The first 10 rows are patterns. Each new row is the sum of 3 different patterns, raised or lowered, with some noise. Before adding, each is slid sideways (what falls off one end comes back at the other) and multiplied by a number that may be negative. Names go in the order of the patterns.
In the rows, 128 means zero.
Known rows, each followed by the names of its patterns:
[116 146 148 109  99 102 101 103 152 127 126 127 139 100 103 104 106 106
 146 110 145 145 125 120 127 138 116 123 128 121 122 158 151 123 124 100
 153 111 121 147 157 108 140 105] => q_528
[147 135 100 113 122 158 123 124 134 157 134 150 122 114 124 135 119 147
 149 100 139 157 141 119 109 106 112 142 117 154 134 119 134 135 102 118
 144 156 121 144  97 128 102 135] => q_524
[107 131 145 126 108 112 128 112 132 105 104 112 130 154 128 107 137 142
 141 120 154 117 106 100 123 110 135 144 126 138 145 116 132 129  99 108
 125 142 102 144  98 108 142 158] => q_814
[130 144 133 155 155 139 135 120 112 119  97 152 156 139 127 107 107 110
 148 145 147  97 158 133 134 110 127 142 151 112 138 148 156 154 159 135
 143 126  97 149 150 132 105 146] => q_618
[146 140 115 116 150 122 149 151 148 135 158 100 108 118 100 130 125 124
 140 150 118 121 138 108 111 108 128 151 150 141 112 102 110 140 146 157
 104 152 137 111 141 156 125 106] => q_221
[158 128 113 107 120 115 108 124 155 128  96 104 146 155 120 149 155 126
 103 160 118 135 104 145 121 153 112 113 117 138 153 117 107 107 113 111
 100 154 141 113 138 133 143 130] => q_33
[129 133  96  98 107 140 108 118 104 160 148 144 106 158 102 110 147 139
  97 109 141 137 113 105 154 110 134 118 116 154 145  97 122 156 125 120
 127 137 124 100 129 128 104 155] => q_729
[116 132 151 154  99 108 129 103 125 110 123 129 120 100 111 104 126 122
 126 131 103 102 160 117 156 152 146 128 105 154 159 150 109 157 123 140
 103 155 152 130 132 104 144 139] => q_91
[135  96 131 108 129 150 154 120 104 159 133 125  97 122 147 133 150 115
 158 132 124  98 114 151 155 121 114 144 114 100 148 107 105 142 131  97
 151  97 125 112 105  99 132 114] => q_146
[157 117 133 110  97 141 133 159 148 129 117 134 143 115 118 140 129 141
 134 149 125 113 116 153 150 156 126  98 129 124 137 113 135 149 116  98
 134 138 151 115 140 153 155 104] => q_990

New rows. What belongs after each?
[ 90 132 115 142 128 136 142 141 121  92 133 132 112  96 113 144  94 105
 116 123 114 133  98 105 133 113 107  96  76  94 162 153 101 127 166  97
  97 110 125  74 118 129 120  80] => q_814 q_729 q_990
[148 126 153 113  98 140 183 180  99 156 164 151  96 186 120 155 144 105
 100 185 180 141 172 180 114 143 145 145 117 164 189 123 169 138 137 187
 168 106 160 165 159  95 128 137] => q_528 q_814 q_729
[100  93 110  96 108  80 115  62 111 142 116  65 110  83 131  64  89  79
 101  36 120 119 114  64 136 123  87  99 145 108  48 121 101  85 112  99
  52 147 135  92  96 113  57  59] => q_524 q_221 q_729
[156 134 123 111  84 180 108  94 168 164 118 161 192 119 119 128 115 121
 158  98  73 116 128 139 160 154 172 176 142 118 138 102  65 138 158 115
 153 138 130 122 143 117 140 115] => q_814 q_618 q_221
[130 108  78 166 140 134  82 161  99 125 137 145 130 109 200 124 127  84
 155 183 139 136 142 164 161 100  99 100 153 123 161 150 149 103 105 163
  94 106 143 156  97 152  71 144] => q_729 q_146 q_990
[137 194 178 182 149 208 197 160 125 199 202 226 202 200 145 189 193 147
 167 223 212 183 200 218 165 177 160 180 170 191 180 150 186 165 188 207
 186 124 122 158 174 194 181 179] => q_528 q_814 q_618
[113 127 102 141 121 146 150 124 116 118 113 150 144 132  92  99  96 129
 127 138 114 135 144  99 141 140 136  77 153 135 124 114 113 114 165 153
 132 138 163  87  96 127 108 121] => q_221 q_33 q_729
[148 110  92 106  74  52 110  91 103 162  85  84 131 101 101 111  81  76
 102  83 103  79 129 107 129 164 119  86  97 122 126 128  92  93 109  97
 156  86 124 110 130  79  80 103] => q_618 q_221 q_146
[129 108 143 108 133 160 103 162 113 102  88 140  91 136 111 168 178 158
 124 140  70  84 108 163 138 127 125 106  76 105 147 117 158  79 121 154
 158  70 108 166 152  87 135 132] => q_618 q_221 q_729
[120 106 118 117 130 119 131 112 134 132 142 117 116 129 111 121 139 130
 122 121  98 111 117 154 170 100 121 153 117 157 148 134  94 137 131 124
 120 162 124 145 154 154 119 168] => q_528 q_814 q_221
[105  83 100 182 144  89 106  80 120 127 108 130 118 100  86  82  93  96
 119 129 111 113  77  87  47  81 126 123  58 113  59  97 147 123 120 158
 146 128  64 107 131 123  90 128] => q_524 q_814 q_91
[159 142 133 182 176 143 131 146 152 133 176 120 104 150 136 130 196 145
 120 153 142 120 152 146 161 120 147 135 159 191 206 177 134 196 150 129
 147 169 169 120 183 147 187 154] => q_814 q_618 q_146
[192 172 200 151 154  86 166 150 152 145 120 141 131 187 144 153 185 118
  84 135 153 131 148 124 141 136 136 118 155 129 177 139 120 135 193 211
 152 147 176  96 109 155 168  99] => q_528 q_221 q_33
[156 152 144 172 119 132 139 145 164 161 145  88 155 143 150 117 152 166
 134 102 143 176 183 107 134 167 136  92 164 154 110 141  94 159 138 188
 127 150 147 153 138 101 135 154] => q_814 q_33 q_990
[139 126 162 148 156 139 191 165 157 181 190 118 163 134 141 148 134 147
 150 169 147 154 160 166  97 114 160 132 170 130 143 159 137 129 175 152
 150 159 122 142 157 175 170 173] => q_528 q_221 q_729
[160 162 152 160 178 185 160 174 167 173 135 126 162 135 154 147 182 170
 144 139 127 142 142 155 177 187 136 135 168 136 199 202 183 138 139 176
 170 198 156 184 146 181 130 169] => q_528 q_221 q_91
[150 148 153 131 127 130 125 158 164 112 115 127 178 121 125 143 141 120
 112 121 154 159 101 103  75  98 149 134 134 153 124 140 131 180 142 155
 102 105 143 113  91 102 178 134] => q_618 q_729 q_990
[161 148 119  79  85  97  90  37 118 112 128  96  74  72  80  99  85 142
  62  93  75 106  90 119 124 102  98  70  99 146 109 131 137 131  81  34
 139 117 141  68 153  92 100  84] => q_524 q_618 q_91
[146 189 153 203 193 168 155 201 184 184 166 184 160 148 185 210 122 146
 120 162 145 190 191 133 136 148 177 111 169 161 162 120 140 165 195 180
 155 162 209 127 180 140 181 140] => q_814 q_91 q_990
[117 124 119 146 181 149 112 110 140 156 146 138 143 170 107 127 156 113
  99 112 149 124 144 146 117 140 153 171 122 103 164 154 129 108 115 167
 108 126 152 193  85 165 103 154] => q_33 q_146 q_990
[176 145 172 213 161 200 188 136 169 148 211 199 174 139 148 156 145 194
 201 189 145 202 136 173 168 178 175 212 137 157 152 197 191 199 139 164
 160 156 168 172 164 166 183 183] => q_524 q_618 q_91
[128 153 127 117 150 102 127 122 108 108 115 125 124 125 107 122 129 129
 113 127 129 113 104 145 112 133 136 147 127 137 122 113 107 124 126 121
 148 147 103 110 109 134 119 102] => q_528 q_618 q_990
[ 94  67  55 109  93 121  80 145  97  81  31  78 129 125 104  46 126  86
  46 116  99  80  65  93  69  84  51  90  69  86  76  91  69 101  39  71
  65  72  93  92  97  73 146 101] => q_221 q_91 q_146
[137  89 116 126 103  93 147 112  90  77 105  87 148 120 128 107 157  84
  94  84  96  92 113 111 136 124  90 110 125  97  82 106 104 132 123 131
 124  99  80 105 153 126  86 138] => q_528 q_221 q_729
[ 86 163  87  80  67 123 127  77  51 127 130  79 123 126 134 111  82  76
 161 123 102 127 118 109  90  80  93  88 150 153  72  73 106 133 148 127
 116 136  83 135  73 116  56 130] => q_221 q_33 q_729
[133 138 132 159 124 106 104 174 111 129 139 123 136 120 125 152 129  83
  82  94 105 171 124 136 156 132  93 103 171 163 127 120  91 123  87 106
 118 163 104 143 150 147 138 113] => q_524 q_618 q_990
[ 59  85  80  94  48  56  94  95  63  84  47 107 107 123  47 117  30  51
 108 108  40  87 108  76  45  59 119  53 107  73  58  85 119  74  86  80
  97  87 110  82  98  49  75  77] => q_814 q_33 q_729
[141 134 122  95  84 121 120 121 141 163 109 115 109 126 130 138 135 117
 115 126 134 113 163 121 141 113 174 137 137  86 116 128  92 119 137 141
 117 150 130 139  96 118 113 120] => q_528 q_524 q_814
[165 129  75 132 162 128  86 143  95  97  62 100  87 125 116 104 110 129
 126  94  83  84  73  74  94 114 147  83 107 119 158  76 130 132  95  72
 104 105  68  94 115  79  89  92] => q_524 q_814 q_33
[140 109 105  98  52  99 192 115 118 113 153  92  59 115 137  79 149  89
 150  92  68  71 155  82 114  92 170 166 121 116 138  76 101 128 146  69
 112 156 136  91  94 122  74 139] => q_528 q_729 q_990
[119 103 104 120 118 122 117 118 120  94  82  65 134 120  93  90 122 139
 106 124 143 111  91 131 106  69  97 126 102  96  84 134 139 126 119 109
 143  94 132 116 118  76 131 106] => q_814 q_33 q_729
[ 98 115 135 159 114 152 157 130 141 170 115 122  98  95 144 164 146 106
 123 123 142 131 168 126 141 143 101 114 148 101 131 154 157 104 109 129
  91 138 167 153  88 173 123 121] => q_814 q_618 q_221
[165 165  91 158 148 121  71 169 148 166 148  86 130 170 146 129 133 201
 158 146 111 176  97 127 193 149 117 154 135 137 133  82 159 117 125  97
 144 154 160  95 138 119 119 155] => q_528 q_729 q_146
[ 95 130 129 164 160 160 133 167 136 136 121 151 154 140 143 116 128 119
 147 136 132 135 102 138 122 152 132 117 101 113 129 118 142 153 170 103
  89 131 140 178 157 153 117 121] => q_528 q_221 q_91
[162 187 191 160 199 186 189 184 195 192 123 150 122 159 132 150 204 170
 155 134 159 101 161 150 209 157 149 153 125 192 129 152 181 156 136 129
 222 184 147 198 196 154 186 147] => q_221 q_91 q_146
[105 147 134 118 126  95 132 102 104 117 140 105 111 112 139 124 111 124
 143 136  92 131 167 138  90 102 139 136 112 134 130 120 132 106 151 138
 148 120 148 136 146 126 127 142] => q_814 q_33 q_91
[ 79 121 156 191 119 118 107 107 179  91 106 169 114  93  98 188 131 128
 191 171 133 137 134 128 146 132 133 181 173 164 160 177 169 111 124  87
 138 142 127 175 140 124 106 144] => q_221 q_91 q_146
[125 108 138 152 146  96 123 122 107 129 126  98 136 125 120 115 129 106
 151 128 157  89  84 122 147 126 152 127 113 106 149 130 124  97 149 143
 115 119 136 128 115 130  92 128] => q_524 q_729 q_91
[148 113 143 137 122  89 128 121 143 125 138 129 114 149 154 153 120 135
 127 143 102 145 137 125 131  96 128 168 129 102 146 155 126 109 145 132
 117 110 139 102 128 121 142 144] => q_814 q_729 q_91
[148 115 130 126 153 132 103 143 127 111  83 142 123 147 131 148 101 108
 123 131 170  88 125 129 117 115 175 129 145 159 103 113 168 128 130 165
 139  95 107 134 123 160 142 163] => q_528 q_524 q_221
[125 140 117 159 150 108 122 157 141 141 128 129 125 143 136 170 158 122
  93 120 112  82 126 106 108 149 145 123 112 117  99 105  99 113 168 178
 133 119  78 120 116 145 172 105] => q_528 q_524 q_221
[136 110 127 158 154 118 145 164 105 153 138 130  83 147 142 129 110 162
 123 130 164 144 138 144 111 104  90 128 142 117 115 130 126  92 118 138
 130 133 123 135 137 139 124 107] => q_528 q_814 q_221
[ 87 149 158 136 122 163 127 131 128 133 103 120 121 156 154 172 109  68
 140 103 171 114 101  99 140  75 112 127 173 108 121 159 141 134 162 121
 130  79  82 139 128 145 125 142] => q_814 q_91 q_990
[185 137 149 168 132 167 165 150 141 157 118 179 174 136 149 193 209 173
 166 187 134 164 172 193 147 190 164 184 157 172 144 179 149 149 135 154
 157 144 167 132 144 178 176 114] => q_528 q_618 q_990
[146 126 111  94  95 133 155 119 128 109 135 135 147 123 154  98 143 152
 133  91 105 149 165 112 121 155 140 144 137 131 168 137  87 130 168 128
 100 126 149 122 122 147 152 137] => q_618 q_729 q_990
[101 119 120 107  98  98 106 100 122  94 106 138 121  99  80 126 133 130
 130 119 125 125  96 147 101 124 116 131 135 111  82 133 125  96 105  76
  77 114 109 149 107  72  82 132] => q_524 q_618 q_91
[138 106 134 161 112  93 131 122 147 145 153 128 112 101 152 119 169 150
 169 131  94 133 170 133 138 148 164 154 114 140 190 135 138 111 159 133
 115 131 154 136 108 146 131 116] => q_524 q_729 q_91
[102  83  74  93 102  96  97 141 110  65  94 102 115 118 141 112  98  54
 139 100 138  90 133 109 128  78 152 111  82  81  73  86 122 104  92 152
 131  79  82 113  58  90  93  92] => q_524 q_618 q_91
[135 143 175 148 125  87 118 146 119 125 126 115 121 137 123 152 127 137
 133 162  97 133 131 158 154 148 138 125 161 119 121 147 145 146 160 149
 114 119 138 111 173 133 148 115] => q_528 q_524 q_990
[129 132  85 178 176 162 104 172 150 163  98 166 143 182 132 164 136  98
 109 210 193 125 147 129 144  83 190 164 169 120 132 136 178 119 113 169
 179 105 129 165 179 162 160 166] => q_618 q_729 q_91
[116 143 138 119 117 105 121  86 120 105 120 129 135  75 111  96 130 119
  91  92 106 105 133  88 125 123 122 111 105 110  91 111 115 121  95 130
 125 129 147 111 126 101 105  97] => q_528 q_146 q_990
[137 137 120 104 123 122 115 133 119 114  87 109 139 126 134 125 100 103
 139 131 116 128 123 146 132 134 104 120  86 143  91 155 164 157 138 135
 116 140 124 127 121 104  92 137] => q_528 q_221 q_146
[123 161 180 144 178 144 146 147 163  95 134 138 115 148 144 160 178 188
 130  98 158 118 108 114 135 141 192 181 136 103 157 123 171 207 101 110
 158 133 150 183 169 131 169 145] => q_524 q_814 q_221
[134 122 143 124 171 160 158 167 152 117  94 177 186 151 132 190 164 161
  94 157 144 147 156 138 133 135 109 168 141 162 126 113 115 105 151 106
 131 140 152  80 123 103 131 106] => q_814 q_221 q_91
[175 137 163 134 107 131 179 126 158 133 133 143 164 128 143 140 126 126
 146 180 117  96 140 181 118 160 139 156 107 123 104 153 160 152 178 157
 180 171  96 112 140 140 123 177] => q_528 q_221 q_146
[117 100 134  70  92  94 154 106  93  94 148 137 105 105 154  86 165 148
 138 133 102 128 192 147 108 143 121 109 121 122 185 122 130 102 117  80
 104 155 135 126 112 101 125  58] => q_524 q_91 q_146
[156 142 132 123 123 133 114 134 163 112 106 109 145 124 117 177 160 109
 136 137 103 111 131 128 166 169 133 152 132 142 152 117  93 145 151 147
 145 156 152 147 130 121 110 144] => q_524 q_221 q_146
[120 127 125  91 116 110 111 119  93 101 134 107 155 139 131 129 121 155
 153 164 115 124  94 126  97 141 160 136 123 129 142 140 116  96 112 133
 126  86 151  91 104 122 148  98] => q_524 q_814 q_91
[137  91 134 172 173 158 179 153 148 110 128 148 212 139 178 136 152 134
 144 130 168 104 177 157 153 137 121 135 119 146 159 145 140 121 150 179
 124 126 132 142 155 162 169 137] => q_524 q_221 q_990
[156 160 114 170 138 143 108 152 139 117 112 131 142 124 151 132 149 131
  94 126 155 137  82 141 151 108 118 129 126 158 163 122 105 156 147 159
 159 159 100 147 125 132  97 138] => q_528 q_814 q_729
[160 142 174 108 101 103 163 161 122 102 126 144 123  84 106  91 160 110
 110 113 171 144  88 138 147 122  90 166 162 125 143 151 121 122 139 105
 143 132 173 149 129  91 137 100] => q_524 q_33 q_146
[118 120 165 176 108 134 153 128 146 159 156 150 157 136 130 133 132 131
 111 179 176 171 169 162 181 131 156 149 143 136 127 145 154 175 171 172
 158 166 141 147 153 184 174 193] => q_528 q_618 q_33
[188 147 169 180 199 161 169 213 201 163 174 156 177 192 198 141 213 166
 161 175 184 189 177 174 136 197 187 139 171 171 154 161 166 151 194 139
 188 148 174 173 187 157 159 149] => q_528 q_814 q_146
[144 174  98 194 155 109 102 110 126 111 157 175 131 104 134 152 124 144
 150 145 104 121 162 120 124 101 151 134 160 135 117 157 157 132 121 143
 151 111 120 138 157 184 153 146] => q_814 q_91 q_990
[137 168 151  86 168 111 118  92 155 108 152 130 157 144 102 117 150 170
 106 116 131 158 129 145 118 163 132 123  87 165 113  81 125 117  94 112
 156 135 138 140 157  89 114  97] => q_814 q_729 q_91
[111 191 127 162 116 129 107 156 139 165 170 130 122 126 136 120 111 156
 165 124 129 151 143 141 203 149 144 108 127 144 152 177 174 175  94 112
 150 189 111 178 167 150 115 163] => q_524 q_618 q_33
[ 73 105 132 121  83  77 118 102  70  88  93 102  83  59 110 117  59  72
 119 101  86  87 112  79  90  69 108 107 128  92  75 127  83  92  99 111
 141 105  98  90  85  70 102  65] => q_618 q_221 q_33
[124 163  90 158 129 163 134 156 109 153  92 108 157 159 128 149 156 141
 114  96 151 126 124 106 149 159 157 105 131 156 143 138 138 107 134  95
 136 159 138 141 100 124 105 116] => q_618 q_221 q_729
[ 60 105  85 122 111 110 120 113  75  70  81  84 101  78  86 123 124  93
  91 102  93  57  99 108  89 114 116  86  46  61  98 124 103  79  98 138
 108 125 100  96  62 106 112  84] => q_814 q_221 q_729
[107 148 156 107 124 134 133 103 134 109 111 119 163 111 158 145 125 109
 158 114 119 114  68 114 113 126 136 146 121 112 113 117 110 133 109 137
 146 151  83 125 107 133 131 132] => q_814 q_221 q_990
[ 96 109 139  82 114 136 128 125 135 143 142 109 120 188 149 101 125 119
 139 107 173 144 151 140  86 113 109 138 160 141 121 112  95 118 121 102
  93 147 129 103 117  79 102 115] => q_524 q_91 q_146
[173 123 113  81 132 133 139 122 158 143 116 104 115  75 107 107 143 142
 142 115  84 108  87 132 136 158  99 138 130 109 113  90 130 157  88  99
 157 159 143 114 137 136 151  74] => q_524 q_618 q_990
[145 134 175 118 157 125 134 115  77 126 103 192 169 106  68 148 146 110
 127 178 129 158 150 125 100 125  64 188 167 170 135  98 103 112 137 144
 136 133 132  79 113 119 164  95] => q_618 q_146 q_990
[ 72 110 151 125 121  81  90 111 121 131 146  99 157 129 118  78 100  99
 115 118  98 124 157 166 141  93 143  84 115 126 115  89 119 131  84 110
 133 154 124 140 128 109 129 126] => q_814 q_618 q_146
